The first 4 rows are patterns. Each new row is the sum of 2 different patterns, raised or lowered, with some noise. Before adding, each is slid sideways (what falls off one end comes back at the other) and multiplied by a number that may be negative. Names go in the order of the patterns.
Some rows, each with the names of its patterns after it:
[-0.95  4.45  2.44 -1.36 -1.81  0.67  0.91 -0.24  2.50 -0.16  2.63  1.48
 -0.74  0.23  1.07 -0.75 -1.70  0.92  0.04 -0.89 -1.28 -1.15  0.01 -1.06
 -0.18  1.12 -0.55  0.60 -0.95 -0.22  0.12 -0.83  0.34  2.03  1.44  0.58
  0.38 -2.58] | j_224
[ 0.56  0.11  1.95  1.26 -2.42 -0.57  3.37 -2.63 -0.50  0.33  1.53  1.24
 -2.14  0.04  1.57  0.11  1.91 -0.02  0.43  0.59  1.18  2.21  2.25  1.29
 -0.88 -1.01  0.35  1.65  1.31  1.00  1.22  1.17 -1.84 -0.60 -2.19  0.66
 -1.17 -0.43] | j_304
[-2.59 -1.93 -1.51  0.10 -0.38  0.59 -0.94  0.54 -2.13  0.73  1.19 -0.91
  0.85  2.61 -2.67  0.87  1.48 -1.39  2.56 -0.31 -1.36  1.38  2.41 -1.03
  0.98  3.91 -1.96 -0.12  1.41 -0.94 -0.22  1.13 -0.73 -1.57 -1.20  0.89
  2.06 -1.75] | j_976
[ 1.70 -3.27 -0.72  2.42 -1.28  1.12  0.83 -0.03 -1.09  0.11  0.84  0.25
  0.59 -0.99 -0.04  0.27  1.36 -2.11  0.60 -1.80 -0.28  0.55  2.99  1.90
 -2.13 -1.20  1.27  0.78  0.56  2.16  1.03  0.55 -0.13  2.45 -1.69  0.35
 -0.31 -0.14] | j_810

New rows, each followed by the names of its patterns:
[-1.56 -0.47  0.79 -0.71  2.46 -0.03  1.43  0.53 -2.06  3.10 -0.01 -1.04
  1.19 -1.09  0.30 -0.34 -1.02 -1.24 -1.12 -0.61  2.04  1.99 -4.30 -2.20
  0.30  2.88 -1.10  0.76  0.50 -2.80 -2.27 -3.78  0.38  1.46 -1.27 -1.49
  0.29  0.34] | j_224 j_810
[ 2.11  0.93 -1.35  1.61  1.02  0.66  0.47 -1.37  4.07  0.79  0.65  1.56
 -1.36  4.12  1.48 -0.88  1.36 -0.86 -0.67  0.49  2.76  1.76  0.41  0.17
  0.02  1.58  0.77  0.56  1.54  3.33  2.28  2.18  2.18  1.47 -1.15 -0.21
  1.64  1.40] | j_304 j_810
[ 1.72  0.94 -0.94  0.03  1.35 -0.22 -0.11  1.08  0.40 -0.32  1.27  2.83
  0.63  0.00  0.40  0.86  1.47 -2.33 -1.59  1.16  1.16  1.74 -1.15  2.15
 -0.24 -0.04 -0.12 -0.18  2.50 -0.66 -1.12  0.63  0.21 -1.50  0.57 -1.97
 -1.20 -0.69] | j_304 j_810
[ 1.50  3.65  3.51 -0.06  2.71  1.00  1.69  3.12  3.79  2.32 -0.21  0.08
  1.32  3.39  2.53  2.07  1.33  3.64 -0.81  2.03 -0.55  1.37 -2.00 -0.86
  3.32  2.04  2.01  1.88 -1.03 -0.38  3.58 -1.63  0.64 -0.42  4.11  2.18
 -0.23  1.32] | j_304 j_810
[ 0.13  0.52  0.03  2.51  2.03 -1.87  1.40  3.20  1.63  1.70 -0.46  2.71
  3.24  3.22  3.67  2.90  2.25 -0.18  0.62  0.74  3.68  1.66  0.98  2.43
  1.19 -2.54  2.42 -1.63  0.43  0.82 -1.07  1.20  1.93  1.77  0.46 -0.59
 -0.11  1.29] | j_304 j_976
[-0.90 -2.40 -4.61 -1.10 -1.98 -3.31 -2.29  0.86 -2.68 -0.24 -1.00 -3.35
  2.38  0.73 -2.49  0.06 -3.65 -0.51  0.86  1.51  0.02 -1.51 -1.25 -2.09
  0.54 -1.30  0.45 -2.80  0.17 -0.98 -0.12 -2.51  0.31 -4.44 -3.96  2.42
 -1.35 -2.05] | j_976 j_810
[-4.24 -1.62 -1.90 -3.28 -0.88 -1.77 -3.45 -1.25  0.02 -3.77 -3.53 -0.11
 -4.59 -2.88  0.46 -2.74 -6.12 -3.09 -1.99 -2.58 -4.09 -2.39 -0.88 -5.95
 -4.52 -5.78 -4.93 -1.88 -3.12 -2.76 -2.82 -0.67 -5.02 -2.04 -0.98 -2.51
 -1.24 -0.29] | j_224 j_976
[-0.37 -0.93 -0.07  0.71  1.64 -0.58  0.73 -0.03  1.58  1.90 -0.19  1.58
  1.98 -1.84  1.15  1.02  0.20  1.97 -0.18  0.22  0.81  0.56 -1.07  0.65
  2.26  0.80  1.34 -1.56 -1.68  1.12  2.31 -0.39 -1.25 -0.28 -0.36  1.68
 -2.56 -2.16] | j_224 j_976
[ 1.70 -1.45 -1.03 -2.32 -0.08 -0.25 -0.76 -0.09 -1.26  2.96  0.38 -0.51
 -0.57  1.89 -4.59 -2.27  1.95  1.60 -0.27 -1.95 -0.57 -0.76 -1.50  0.75
 -0.09 -1.98  1.40  0.36  1.79  1.54 -0.55  1.91 -0.44 -1.89  1.73  0.12
 -0.28  0.50] | j_304 j_810
[ 3.71  0.08 -0.67  2.57  5.22  2.53  2.57  4.14 -0.34  1.57  2.83  0.52
  3.97  4.03  3.93  0.56  2.36  3.53  3.77  1.11 -1.47 -0.09  3.26  3.27
 -0.78  5.47  2.07  2.82 -0.68  1.96  5.59  1.27  1.70  4.50 -1.63  3.13
  3.36  0.73] | j_304 j_976
[-3.57 -1.07 -3.38 -3.15 -3.36 -2.26 -4.52 -1.15 -2.48 -2.85 -1.87 -7.83
 -4.74  1.97 -2.53 -3.64 -3.72 -2.95 -3.62 -3.46 -0.46 -3.35 -1.19 -3.16
 -3.63 -3.26 -1.91 -5.59 -4.19 -4.34 -3.30 -3.75 -2.00 -3.02 -5.05 -5.16
 -2.38 -1.64] | j_224 j_810
[-0.75 -2.30 -2.77 -1.22 -1.31 -5.22 -1.27 -1.64 -3.73 -2.01 -3.38 -3.11
 -2.40 -1.09 -2.03 -2.71  0.49 -4.62 -2.58 -1.29 -3.90 -2.41 -0.46 -1.73
 -2.79 -2.74 -4.03 -1.97 -0.29 -2.19 -4.72 -5.01 -1.84 -1.83 -2.47 -1.10
 -2.36 -1.59] | j_224 j_976
[-2.94 -4.05 -6.85 -1.87 -1.90 -3.16 -2.30 -2.99 -6.03 -3.81  1.30 -0.77
 -5.02 -6.41 -2.05 -1.00 -2.37 -0.53 -3.73 -0.63 -2.64 -3.00 -3.70 -1.41
 -4.57 -5.65 -2.01 -3.91 -6.19 -2.85 -5.03 -4.37 -3.76 -5.54 -2.66 -2.86
 -4.00 -5.74] | j_224 j_976
[-3.57 -3.39 -3.17  0.63 -1.23 -0.18 -0.99 -1.58 -6.08 -4.00 -2.94 -1.00
 -4.33 -3.37 -2.04 -3.65 -0.86 -1.44 -5.14 -4.67  2.00 -5.02 -2.61 -2.07
 -2.06  0.70 -4.03 -3.73 -0.16 -2.88 -1.23 -2.30 -1.10 -1.61 -1.76 -0.32
 -0.42 -0.67] | j_304 j_810
[-2.44 -0.98  0.40 -1.41 -1.23  2.12 -3.70 -1.84 -0.33 -2.88 -1.30  0.78
 -0.94 -2.35 -2.26 -2.60 -0.75  0.52 -1.42 -4.11 -3.99 -0.88 -1.07 -1.03
  0.07 -0.92 -0.80 -0.09 -1.14 -1.71 -0.05 -0.32 -5.11 -0.36 -0.48 -2.96
 -0.24 -2.92] | j_224 j_976
